The rows come from 5 hidden closed curves, with some noise, and rows from the same curve form a group. Each curve winds through 4 dimensions. The rows are also pushed far along 2 directions, which tell nothing about the answers.
Known rows, each followed by its group:
[  7 -14  -2  26 -13  12  17 -16  12  30 -13  21 -15  -2  11  -1  -6] | z511
[ 20  10   2 -28   8 -15  -7   1 -20 -26  -1 -19   8  -6   2  10   6] | z133
[ -4   2   0  11   7   3   3  19  -3  -4   7  -6  14  -8 -15  -5   3] | z511
[-18   4  10 -37   6 -10 -11 -17   8 -20   7  -5 -15  18   1   0  -5] | z462
[ 14 -12  -6  18   0   8   5  12  -1  -8   0   6  15  -5 -13  -2   4] | z511
[ 10   2  10   3   6  -3  13   4  -7  -4   0  -3  -9 -10   1   8   0] | z939
[ -4  -7 -10  35 -14  12   8  -4  11  40  -8  16  -8  -4   9  -5  -2] | z462
[11  0 10 -2 14 -3 10  4 -5 -8  2 -7 -8 -7 -5  6  2] | z133
[ -4   2  11 -19   0  -6   2 -21   7   4  -2   1 -27   5  11   2  -3] | z770
[ -7  -3  13 -12  -6   0   7 -23  11   2   3   3 -22   5   1  -4  -6] | z770
[13  4 -3  1 10 -6  0  6 -8  5 -8 -2 -6 -5 11 12  2] | z770
[ -7  -2  -3  12  -3   8   2  -2  13  24   1   0  -3 -10 -10 -18   8] | z462
[ 5  6 -5 -5 -6 -9 -6 -5 -8 -4 -3  1 -7  5 13 10 -2] | z462
[ 20   2   2   8  -5  -3   4   6  -3  -1   0   3 -11 -13   5   3   7] | z462
[  8  24   1 -45   3 -19 -20  27 -36 -57  11 -35  43  -4  -9   5   8] | z939
[-29   5   2  -6 -14   1  -6  -8   8   5   5   5  -2  15   6  -6 -10] | z939
[  1   5   1   4  16  -5   2  17 -13 -14   7 -13  11  -7 -12   8   3] | z133
[ -3   2  -6   2  -5  -6  -6   2  -6 -11   0   7   2  12   9  12  -5] | z462
[  8  -1   1  15  -7  11   6  17   4  11   0   3   6 -17  -3 -12   7] | z133
[-11   4  -3  -9   1  -8  -8  -4  -6 -15   4  -1   2  17   2  11  -7] | z770
[ 11 -14  13  30   2  15  30 -10  17  38 -11  19 -35 -15  10  -2  -2] | z770
[-10  -7   6  23 -23  14   8  -8  33  30   3  30 -37  -2   9 -17   0] | z462
[ 46  16 -16  -8  16 -15  -8  46 -57 -44  -4 -37  65 -25 -11  20  13] | z939
[-10   2  -5  -8  -8   0 -10  -2   1  -6   8  -7  14   4 -10 -11   2] | z770
[-38   9   5 -50 -13  -6 -31 -12  17 -22  14  -5   2  25   0 -18  -2] | z939
[ -6   2 -10   0   7   0  -9  10  -3  -4  -1  -3  16   6  -3   2   1] | z511
[-16   3   5   8  -8   4   5   1   7   7   8   1   2  -2  -5  -9  -3] | z511
[ -9  -1   7  -8   5  -2  -4   1   5 -21  15  -3  -4   7 -16  -2   1] | z939
[ -6  -7   6  10  -4   8   8  -2  12   5   7   7  -5  -3 -11 -11   0] | z770
[ 2 -9 -5 13  5  2  9 -7 -3 -1 -4  5  4  8 -3 11 -8] | z133
[-14  11   9 -19  -8  -2  -7  -7  10  10   2  -2 -17  -2  10 -12   1] | z133
[-11  -2   1   8   1   6   0  10   6  -2   8   2   7  -1 -11  -9   1] | z133
[ -5   1   1  -6  11  -1   2 -12   1  11  -4  -8  -3   1   0   0  -1] | z462
[  3   9   5 -10  10  -7   1   1 -10   0  -2 -12  -5  -4   6   7   0] | z511
[ 36 -13  -9  31  10  10  16  15  -8   8 -15   8  10 -16  -1  11   4] | z511
[ 36   8  -9  27  12   1  11  42 -30  -1  -4 -17  32 -35 -11   7  14] | z133
[ -4  -3   6  17   0   0  15  -5   3   9   1   8 -16  -1   2   7  -6] | z939
[ 13  -9  -6   6   0   4   3  -8   1   6 -11   8  -2   2   7   6  -1] | z511
[  7  -9   2  16  -4   7  14  -2   2   4   3   0   4  -9 -13  -5   1] | z770
[ 23  20   0 -42  15 -29 -15  15 -44 -60  11 -38  29  -4  -9  22   6] | z939

New rows, each followed by its group:
[-20  -9   4   2   2   3  -2 -22  23   9   7  13 -30  17  -3  -2  -6] | z939
[  0 -13   6  46 -20  21  19   1  31  40  -1  34 -37 -14   6 -16   1] | z462
[ 17   1   0   9  -5  -1   4  -2  -1  11  -3   1 -14 -14   6   1   6] | z462
[-22   6  11 -42  -9 -15 -11 -35   6 -17   8  -6 -19  24   7   2  -9] | z770
[ -5   6   6  -9  10  -3   1  -4   1  10  -4  -5 -13   0   8   2  -2] | z511
[  0   5   1 -22  -2  -9  -8  -5 -11 -28  11 -17  17   3 -15  -2   4] | z770
[-27  28   9 -74  -1 -30 -35 -10 -16 -55  23 -37  11  19  -8  -2   1] | z511
[ 13 -10  -2   6  -8   9   4  -1   4  -1  -4   8   7  -2  -3  -5   1] | z133
[ 10  -1   5   2   4   6   3   5   5  11  -3   0  -6 -17  -2 -10  10] | z770
[-10  -6   6   5  10   5  11 -13  11  22  -6   2 -13   0   0  -4  -5] | z462
[-12  -4  -2  11 -10   9   0  -3  12  13   4   5   4   0  -8 -15   2] | z770
[  8 -16   1  22   7   8  19  -9   3  10  -8  14  -7   3   0  10  -8] | z133
[  1  15  -5 -12  -4  -8 -12  12 -15  -5   2 -16  16  -8   1  -3   7] | z133
[ -6   6  -4 -21  -8 -13  -8 -21 -12 -15   3 -13  10  14  -1   6  -5] | z770
[ -9  -8   1  14 -15  12  10 -18  17  31  -2  10  -7  -4  -2 -18  -1] | z770
[  6 -11  11  18   0   7  22 -12   6  13  -3  10 -17  -5   0   3  -5] | z770
[-21  -7   0  17  -4   7   3  -3  16  13   2  16 -11  11   3  -2  -7] | z770
[ -5   7  -5 -22 -13  -9  -9 -24  -7   2  -2 -11   8   7   5  -2  -1] | z770
[ 47 -17 -17  60   3  17  27  27 -19  20 -18   9  32 -30  -6   8   5] | z133
[  5 -15   2   7   0   7   9  -9   7  -4  -3  12  -1   7  -4   1  -5] | z133
[ 16  11 -14 -17   1 -15 -11  -3 -29 -14  -5 -23  28  -3   1  12   4] | z770
[  5   1   3  -8 -11   3  -1  -4   6   2  -2   2  -3  -5   4 -10   4] | z133
[  1   7  -8 -17   1 -11 -13  -7 -12  -6  -5  -9   9   7   9   7  -1] | z939
[ 20  -1 -12  17   7   2  -1  26 -22 -15   3 -12  39 -16 -21   2  10] | z770
[-15   2  15   5   0   6  11   3  12   7  10   0 -13  -8  -6 -11  -1] | z511
[  2  -2   4  25  14   5  15  17  -4   6   3   0   1 -12 -10   5   0] | z133
[ 20 -15  16  58   5  23  48  19  10  37  -6  21 -21 -31   1  -1  -2] | z939
[ -9   5   2  -8 -20  -2 -11 -10  15   6   7   7 -22   2   7 -12   4] | z462
[ 18   5 -14   7   4  -7  -1   5 -23   2 -10 -12  20  -7   5  12   2] | z770
[-13  -3  -3   7   2   1  -3   2   0  -3   4   0  11   8  -8   1  -4] | z133
[ 30  -6 -11  41   1   8  23   9 -16  28 -15   0  15 -24   0   7   4] | z770
[ -6 -20   5  46 -19  25  32 -24  29  65 -13  27 -27 -12   9 -19  -6] | z770
[  9   2  11  -5   8  -1   5  17  -5 -24  10  -8   5 -10 -12  -1   5] | z939
[ 50 -17  -1  60  20  21  37  33  -9  27 -17   9   6 -41  -8   6  10] | z939
[ 23   2 -10  31   8   0  12  37 -32 -17   5 -12  38 -18 -16  15   3] | z939
[ 16   5  -3  -2   7  -3  -1   4  -8   4   0 -17   6 -19 -12  -5  12] | z462
[ 10  -4  13   5   9   4  12  10   4  -8   5   0 -10 -12  -9  -1   3] | z939
[ 23   6  -4 -19  15 -11  -5   5 -22 -22  -4 -19  11  -6   1  14   5] | z511
[-14  -3   4 -18  -4   5 -10 -13  22   7  -1   9 -14   9   5 -16   2] | z939
[  9   0  -6 -17  -2  -8 -10 -12  -8 -12  -8  -3   6  11   8   9  -1] | z511
[  8 -19  -8  35   9  16  10   1  17  24  -6  18  -9  -5  -9  -5   3] | z939
[-41   3  21 -49 -18  -6 -12 -50  35   1  10   7 -45  29  11 -19  -8] | z770
[-26   2  -3  -8  -8  -1 -13  -7  12  -3   8   3   0  16  -3  -8  -4] | z770
[ 25  -1 -10  16  -1   0   9   3 -20   9  -6 -11  24 -18  -7   5   5] | z770
